The rows are grouped in 4 ways, from coarse to fine. Each group lies inside one group of the grouping before and may be the whole of it. The rows also spread widely along 14 directions, which tell nothing about the answers.
Some rows, each with its group in each grouping after it:
[-12  -2 -16 -21 -15 -10 -16  18  -1   1   3  -9 -17  33  10   8 -28   3
  -2   3 -16 -24 -17 -43  16  13   4  -4]
q48 nafig Zizo q768
[  8   8  -8  17  -5   0 -21  -7  22   3  19 -11   1  -3 -12 -22  -3 -17
   5 -19 -18  -2 -19  14 -13   5  -2   5]
q994 nuba kun q413
[ 10   2  12 -17  -4   6 -13   3  -3  -8   4  -2 -10   2   4  20  10  -7
  -5   5  -2  -3 -26  -7   9  -3 -10 -14]
q48 Zuf liva q295
[ -5   2   1   3   0  13  -3  10  25  15 -13 -12  12  22  -3 -25   9 -19
  10  10   4   9  -4  -8   9   5  11 -25]
q48 deban kodus q15
[ 23 -17  -2   5  -5   4 -28   7  20   3  -1   2  23  20 -11 -21   2   5
  -1   9 -18   0  -3   5  24  -6  12  -9]
q48 Zuf Kato q759
[ 10  10 -11 -45  -5 -17 -29   8  -2   8  -3  13 -19  32  -2  -4  19  17
 -18  16 -14   0  28 -32   7  -8  12 -16]
q48 Zuf Kato q64
[  3  -6 -16  16 -18   2 -25  14   2 -23  15 -13   0  13  -3  19  -1  -3
 -29  22  -2  -5 -26   1 -12 -16  -6  17]
q48 gipe farak q863
[ -8  -4 -14  10 -15  -1 -27 -10  -4  19  18 -27  -3   0 -12 -16 -24   0
  10 -19  -7 -16 -14 -19  11  18  -7  -7]
q994 tor sulub q793
[  8 -17   0  20 -13   1  -4  17  23  -1  -1  -5  17   8   7 -22 -12 -16
   6  -3   2  -8 -25  25  -1 -10  -2  -5]
q48 gipe farak q831
[  3  -5  11  -9   1  -6 -12 -16 -13   8   7 -27   8 -16  -3  -2   1  -9
   9 -21 -11   0  -3  21   8  17 -41 -40]
q994 tor sulub q238
[ 38  16   2  12  -8   7 -27 -10  24  13   0  34  -5  -8 -24 -28  19  -9
   0  -9 -10  10   7   5 -18 -37  23  18]
q48 nafig Zizo q769
[ -1 -14   1 -15   1  14 -13   5  18 -14 -10 -12 -16  19  21  23 -13 -10
  -2   0  20   2 -19   9 -21   4  -7 -20]
q48 Zuf liva q295
[  0   3  18  12  -5  14   4   9   4  27  17  13   0  -9   8  -4  -6  -9
  22   9  30  -5 -47 -14  20  -4  -2  20]
q48 nafig Zizo q768
[  4   1  -8   9  -8  -9   5  -1  -6   4   0 -23   4  11  -5   9   2 -11
   9 -11  -6  16  -8  23  10   0  10 -15]
q994 tor sulub q238
[ 25  -4  -5   8 -18 -13 -22  -5  -6  17   8 -19  -9   7  -7 -15 -18   4
  12 -20  -8  -5   0   2   4   0   2 -16]
q994 tor sulub q238
[ 24   7  32 -10  17  22 -19  -9  22  14  15  32   4 -23   0  -5  25  -2
   9  10  12  13 -19  17   2  -6 -17   7]
q48 Zuf Kato q759
[-33   6 -29  -5  -8 -15 -14  -5  -8   0  21  -7   8   2  -5   3  -6  -7
 -11 -11 -25  -7  -1  -4   1  16 -16  16]
q994 nuba kun q413
[-20  11  -9 -12  -4   2  -7 -14   9   8 -19  12   1   1  -5 -14  -7 -32
  10 -28 -36  -7  25  -9 -13  17 -11 -17]
q48 gipe farak q863
[ 51  15 -14  10 -19 -32  -4  21  -9  -6   0   7  -5  42  -2  24  -5   1
  -3  14 -60  19  17  19  18 -15  30  14]
q48 Zuf liva q295
[ 28  -4  -2  20 -18 -16 -10  26  11   5  11 -10   8  23   1 -18 -11  -3
   1  12 -16  -5 -22   9  15 -13   6   1]
q48 nafig Zizo q769
[ 40  -8   5  17  -8  13 -27  13  11  -3  -2 -28  -4  35   4  16 -24   0
   6  22  -9   8 -14  -3   8  13   5 -16]
q48 gipe farak q831
[ -5 -20 -18  21 -21 -10   3   7  -9   4  -6  -7  27   8  -7  -4  -5  -8
   0  -9  -5   1  -6  17  18 -15  10   2]
q994 tor sulub q793
[-16  14   4 -16  -1   8 -11 -16   3 -12  43   7 -29 -36   3  26  -8  -7
   7 -36   4 -21 -74  -3  -4   4  -6  35]
q994 nuba kun q413
[  7   1  16   0   1  12 -14  13  12  -7   1   3   4   0   3  10  13 -13
  -8  23 -13  -8 -23 -10  -1   6 -27  -7]
q994 tor sulub q238
[ 30  20  13 -25  -3  -4 -11   0  -3  -6 -18 -11 -26  12  -6  11  29 -18
 -10   1 -12  12  10  -8 -15 -16  -5 -47]
q48 nafig Zizo q768
[ -6  16  14 -10  -8  -9   5  18  -5  21  -1  22  -3  -7  13 -17  28 -21
  -7  19  12  -7   2 -19 -16  -8 -36  -6]
q994 nuba kun q413
[-22  -9 -33 -38 -12 -27  -4   7  11 -36   6  -3 -30  20  23  30 -33   0
 -12 -41 -17 -21 -28  19 -21 -12  14   8]
q48 nafig Zizo q768
[ 17  18 -17   7 -14 -33   9  19   7  -5   4 -19   5  27 -11 -16  24 -18
  -5  -6 -37  14  -4  25   7 -16  28 -14]
q994 nuba kun q413
[ 47  13  -4   7 -13 -14 -25   9  32 -18 -13   5  -9  19 -13 -21  -6 -26
  -7 -17 -73 -10  12  13 -24 -13   3 -17]
q48 nafig Zizo q768
[ 25  14  -3  27 -17  -4 -12   8  -2  18   3 -21  -9  20 -10  -7  -7 -13
  10   7 -17   6   1 -12   1   7   6  -8]
q994 tor sulub q238

New rows, each followed by its group in each grouping:
[-11 -13 -28  22 -23 -12  -9   4 -11  10  -9 -18  17  23   4  -5 -26 -12
  -7   2 -12   4  29   8  -5   4 -19  -6]
q48 deban kodus q15
[ 15   4  -1  15  -7  14 -16  -2  19   1  -7 -17  -2  10 -14 -13   7 -25
   4  -8  -7   4 -13  -5 -10   1  11 -18]
q994 nuba kun q413
[ 10   8 -11 -28   1 -21 -16   2   6  -8  -8 -11 -10  26   2   6  -8  -4
   1 -13 -57  -2  22   3   0  21  -5 -30]
q994 tor sulub q238
[-25  20   3 -12  -3  16  -3 -25   1   3  -5  23   7 -33 -26  -5  24 -34
   4 -31 -31  -8 -10 -21  13  -3  -3   1]
q48 deban kodus q15
[  0  12   4   1  -6  -6   2   7   3  39  18  17   7   0  -4 -32  11  -2
  23   1  12  -1 -21 -18  28  -2  18  16]
q994 nuba kun q413
[ 21   1   5  15 -13   2 -18  13   1   0  16  -7  -8   7   3  11  -2  -2
 -11  22  12   0 -27  -1  -6 -16 -14   9]
q48 nafig Zizo q768
[  4  -2  -4  -6 -11  -9  -5   8   0  10   7  19   4   4  -4  -4   2   6
   8  -5  -9  -9 -19 -11  27 -12  22  17]
q994 tor sulub q238
[  0 -10 -18   0  -2   3 -16  16  13 -22   9  -2   0  26  15  34  -7   4
 -18  21   3  10 -20  13 -12  -1   2  23]
q994 nuba kun q413
[  2  -5  -3  -3   6  13  -8   1  22 -22 -14   5  15  11  -2  15  13 -19
 -10   4 -16  15  -4  26 -10  -6   2  -8]
q48 gipe farak q863
[ 14  12  19   0  -4  -6  15   9  -5  26   4  -2  -6   2  11  -5   3 -16
  27  -2   8   6 -21   0  14   8  -4 -14]
q994 nuba kun q413
[ 16   7   9  -3  -1  22 -34  -9  16 -14  17   7  -2 -14 -20   8  15  -4
 -10   4 -20  -7 -35 -16  12  -9   1  10]
q48 deban kodus q15
[  8 -33  -8  33 -10  19  -3  -2  23 -24 -26  -6  38   3 -13   3  -6 -27
   4 -21 -18   6 -18  41   5 -13  17  -7]
q994 tor sulub q238
[ 17   5 -19  16 -21 -22  -9   6  15  13   7  14   2  16  -8 -28 -22  -8
  14 -26 -43 -10   2  12   9  -7  27  18]
q48 Zuf Kato q759
[ -3   8  11 -11  -7  -1   8  15   2   1  -4 -15 -19   8  20  11   1 -22
   1   4  12  -3 -22  -3 -11   1 -20 -26]
q48 deban kodus q15
[ -2   7  10  -2   0  11  15  -2  -8   7  -6 -21  -6   7   7  28   3 -23
  21  -6  14  18 -27   0  14  16   4 -21]
q994 nuba kun q413
[-10 -11  -6 -11   0  10 -10   6  32  -9 -15  17  -5  11  22   3 -21 -15
   0  -8  -2  -7  -2  10 -28   2 -11   1]
q48 deban kodus q15
[  7  15   0   9  -8  14  -1   3   8  -3 -10  17   1   3 -19  14  12 -23
   7  -3 -35  -1 -20 -24  18  -4  28  14]
q994 tor sulub q793
[  2 -15  -4  24 -26  20 -22  -1  17 -15 -19 -11   3  -5 -16 -21   8 -35
 -17 -15   9 -17 -21  -5 -27 -28  -3 -22]
q48 Zuf liva q295
[-17   9 -20 -11 -10 -12 -14   4  -7  -3   4  11   0  15   1  14  -9  -8
 -11   3 -39  -7  10 -14   5  11 -12  12]
q48 Zuf liva q295
[ 20  -4   9 -33  11  -6  -9  11  20  13   1  10  -9  24  23  -3   2  16
   8  12  19  16   3  17   2  -6   6 -16]
q48 deban kodus q15
[  0 -19 -14 -16   4 -10 -13   4  10  -7  -6   5  24  22   6   5  -6   6
  -7   3 -18  10  12  28  10  -4  -4  -7]
q48 nafig Zizo q768
[ 19  26  11 -18   3 -11 -13  11   9  11  37   1 -33   6  13   5   8  10
   2  16  13   4 -31   3  -9  -4  -2  11]
q48 gipe farak q863
[ -3 -17 -16   0 -19  -9  -6  14 -11  13 -18  22  25  21   1  -8   6   4
 -14  21   2   4  27 -11  18 -24   3   5]
q48 deban kodus q15
[-10   9   2   1  -6  -1  13   3   0  13 -12  33   9  -7   7   0   8 -25
   9  -4  -5   7   8   9  -4  -9  -6  13]
q48 gipe farak q831
[-29 -12   7 -55   1 -20  15  16  -3 -12  17  33  -7 -11  36  21  -1   8
   2 -17  12 -27 -55  10  24 -13  -7  12]
q48 Zuf liva q295
[  4 -14   8 -27   1  13  -2 -22  -5 -21 -26  32  15 -23  -5  26  25 -15
  -6 -26  -2  12   4  28   1 -31   2  -9]
q48 gipe farak q831
[-16 -26 -19  33 -36   7  -7  28 -23 -10 -24 -28  15  31   4  27 -19 -20
 -24  33  -2 -16  -6 -38   4   4 -24 -10]
q994 tor sulub q793
[ 17  -3   0 -13  -6 -10 -16  -2   3 -15  -4  14  -5  -4   3  13  -1  -6
  -9 -14 -31  -8   4  16 -14  -8 -18  -5]
q994 tor sulub q238
[  1 -16  -7   1 -17   4   8  13   2  -5 -33  24  17  20   7  13 -20 -20
  13  -9 -29  -9   1 -10  23  -2  19   2]
q48 gipe farak q831
[ 61  -9  21 -20   4 -13 -24   9  27   8   0  -8 -13  19  13 -30   6  11
  10  -5   7   7   0  29 -12 -12   1 -45]
q994 nuba kun q413
[ 11  -3 -17  32 -19  11 -27  -8  -9  12   8 -15  10  12 -20   5 -21  -6
   7   0 -18   2  -6 -23  18  15   9  15]
q994 nuba kun q413
[ -5  -7 -17  11 -18   5   8  -4  21  -4 -22  -4 -12  11   2  -6 -28 -34
  25 -54  -5  -9 -21   6 -16  -3  38  -6]
q994 nuba kun q413
[-35 -17 -30  14 -30  14  -7  11  -4   3 -12 -13 -13  26  10  13 -39 -14
   0  -4  30 -19 -20 -41  -7   2  17  13]
q48 gipe farak q831
[ -2  -8   4  19 -15  13   0   2  -7  13 -28   4  28   2  -9 -12   7 -32
   7   2 -13  -2   9 -19  13   6 -14 -20]
q994 nuba kun q413
[  4  -9  -7  10  -3   9 -11  -4  11  -9   7  -2   0   3   9  21 -22 -11
   7 -14  -6   4 -22  21 -11  10  -5  15]
q994 nuba kun q413
[ 37   1   8   3   6  13 -23 -10  31 -11  -1  -8 -17   6   5   7 -12 -14
   8 -16  -6  15  -8  39 -35   0  -2 -15]
q48 gipe farak q863
[-15   5  -3   0  -1  20  -9  -8   8  23  -7  -6   7  13 -13 -13   6 -16
  17  -2   7   9  -6 -25  20  12  20 -14]
q48 Zuf liva q295
[ -7 -14   1  -4  -2   3   0  -1   3   8  -9  36  22 -12   3  -2  13  -5
   1  -2   8   3   2  15   5 -18  -6  15]
q994 tor sulub q238
[  6  38  -4 -48   9 -33  -4  22  15   2  26   7 -50  25  20  10  20  12
  -8  11  -7   4  -9  -2 -23  -4  10   4]
q994 tor sulub q238
[ 22 -26  -2 -10  -2   7 -33  -8  10  -8  -4   7  22   5  -7  -3  -3  12
  -5  -4 -10   2   2  17  14 -12   2  -9]
q48 gipe farak q831
[ -8  -2   2  14  -2   0   1  11  23  14  15   1  15   0   9 -24 -10 -17
  17  -5  -2  -8 -31  13   3  13 -11   8]
q994 nuba kun q413
[ -4 -20  -8   3  -5   4 -21  -7  13  12   3   0  10  -1   0 -19 -14   3
   7 -15  12  -5  -4  11  -4   1  -5  -3]
q994 tor sulub q238
[-15  -3 -13  20  -7   6  10   4  20  -1  -4   0   8  13   9   7 -35 -29
  23 -22 -21   0 -21  21  -2  18  10  15]
q48 gipe farak q863
[-14   6  -4 -25  11 -10  -2  11  17   9  12  19  10  14  11  -3   3   3
   4  10 -13   4  -9   7  16   5  -2  11]
q48 nafig Zizo q768
[ 32  18  10   5  -2 -17  -1  15 -12  38  30  21  -3  12  11   5   7  21
  12  35  20  28  -5  12  21 -16   4  33]
q48 nafig Zizo q769
[ 20   7  18 -18  11  17 -29 -17  28   9  15   4 -17 -10  -3  -9 -19  -4
  27 -29 -16  -9 -31  -4   4  17   0  -9]
q48 nafig Zizo q769
[ 32  25  -7   2 -10 -30 -14  -2  -4  11   7 -11  -2  10 -24 -23  26  -6
  -4  -7 -46  12  26  14   2 -12   5 -20]
q994 tor sulub q238
[ -9   8  -8  -6  -3  -3 -15   3   7   3  15  -5  -1   8  -2   0  -4  -6
  -3   2 -16  -5 -16  -7   5   6  -9   5]
q48 nafig Zizo q768
[  4  17  -2   9  -3   0  -5 -14  18  12   3   3   9 -12 -22 -30  14 -28
  11 -27 -22   7  -3  18  -4 -11   6  -7]
q48 nafig Zizo q768
[  6   3 -14   8 -12 -16  -2  -5 -11   0   6   0   4   1   0   9   1  -9
  -5  -9  -6  17   9  37 -12 -17  -5   7]
q48 gipe farak q863
[ 16  16  21  23   2  35  -4 -11  24  18  -7   7   0 -11 -15 -13  20 -33
  21  -2  19  19 -19   1 -10  -7  13  -5]
q48 gipe farak q863
[-16  -3 -17   6  -6   2 -13 -13   2  14   7  -2  11  -1  -4  -9 -11  -8
   6 -15   3   7   6  14  -3   4  -4   8]
q48 gipe farak q831
[-22   2 -16 -18 -11 -12  11   0 -17   1 -13 -13 -10  14  12  19   0 -18
   0 -16   7   7   6  -1 -10   4  -3 -20]
q994 nuba kun q413
[  2   1  -4  18 -18  -2  -4  -2   6  20   7  -6   4  -7 -12 -36   0 -18
  16 -26   8 -10 -23  -5   5 -10  13  -4]
q994 nuba kun q413
[ 12   0  16 -15   3  11  -5   0   7  35  -8  13 -21  10  25  -2 -14   1
  23   6  41  12   8  -9 -10   5  -8 -12]
q48 deban kodus q15
[ 20  -3  -3   3   4  -4 -14  16  22   3 -18  23  28  31   5 -11   8  -7
  -8  31 -32  20  40  23  -7   0 -11  -4]
q48 gipe farak q863
[  4  23   4 -49   1 -12  -7   0   1 -21 -11   7 -28   9   2  26   4 -19
  -3 -22 -58 -15  -5 -21   1   8  -6 -27]
q48 nafig Zizo q768
[ 14  -4   6  -9   9  11 -15   5  18 -16 -16   0   3  20  10  25  -8 -16
  -4  11 -28  10   4  12 -10  13 -20 -18]
q48 nafig Zizo q768
[ 34  -2  10 -14   1   3 -22 -13   9   3   3  13 -11  -1   0   6  -2   4
   9 -15  -6   9   0  20  -1  -8   4  -7]
q48 Zuf Kato q759
[ 15  23  21 -18  10  -3  -6   9   7  16  10 -18 -12   9  -2  -7  34  -5
   6  20   3  14 -11  -6   7   8  -8 -34]
q994 tor sulub q238
[ -2   2 -13  10 -25 -23   6  19 -26  -3   3  12  20   9  -6  12  17 -10
 -20  18 -27  -1  -1   1  26 -22  -5  15]
q48 Zuf Kato q759
[ 28  15  -7  25 -17 -11 -22  14 -15   6  19 -43 -15  29  -3  13  11  -3
 -22  39  10  24   1   6 -16  -7 -15 -13]
q48 Zuf liva q295
[ -7  18  -7 -14   7  10 -24   0  20   0  28  -6 -32  18  11  24 -16   3
   4   6   2   3 -31 -11 -10  21   7  20]
q48 Zuf liva q295
[-25   7 -30 -12  -2  -5 -29   3  24 -16  22 -17   0  16 -16 -10   4  -3
 -22  -4 -25 -10 -22  -8  -2  -1   9   6]
q48 nafig Zizo q768
[ 28 -11   0   0 -11   7 -29 -20  -7 -27 -14  -5   4  -9 -12  24  -8 -19
  -9 -27 -47  -6   5  10  -9   2 -22 -20]
q994 nuba kun q413
[ -4   6 -22  16  -2 -22 -15  11  23 -10  31 -45  17  17 -12 -25  15 -10
 -21   7 -17  13 -18  47 -10  -8 -11 -12]
q48 nafig Zizo q768
[ 17  -7  -2  -1 -13  -6   0   2 -21   9 -21  17  19  16  -3  14  12  -6
   0  10 -13  18  25   4  24 -15   8  -8]
q48 Zuf liva q295
[  2 -11 -15   7 -17 -11 -15   4  -1  10   7  14  24   5 -13 -24  10   4
  -7  -2  -5  -1  -3   8  22 -26  15  12]
q48 Zuf liva q295
[  5   9  10   6 -14  10   5 -11 -16  -1  -9 -15 -12 -17 -13  20  13 -29
   7 -22   1   1 -26  -6   1  -8  -1 -21]
q994 tor sulub q793
[-13   0  -1  17  -9  18  -5  -6  18  14  15   8   3 -18  -6 -17  -6 -16
  15 -18  19  -6 -40  -1   3 -11  10  22]
q48 deban kodus q15
[  1 -26   0 -17  -5  -6  -3   6  -1  -2  -3   5  16   7  16   8  -9   7
   2  -4   6   0 -11  21  22 -11  -6  -9]
q48 deban kodus q15
[ -9  31  -2 -48  -1 -42   2   9 -18   5  33   2 -19   1   8   4  26   8
 -10   0 -20  -5 -11   1  13  -6 -14  -5]
q48 gipe farak q863
[ 35   4 -21  28 -30  -2 -25 -13 -28   8  -2  10  -2   6 -31  13  18   4
 -22   9  13  28  25  -1  -7 -55  27  24]
q48 nafig Zizo q768
[  9  18  13 -10   0  10  -4   4  13 -10 -12  -5 -20   8   3  18   1 -32
   4  -4 -25  -3 -17 -13 -12   8 -11 -23]
q48 nafig Zizo q768
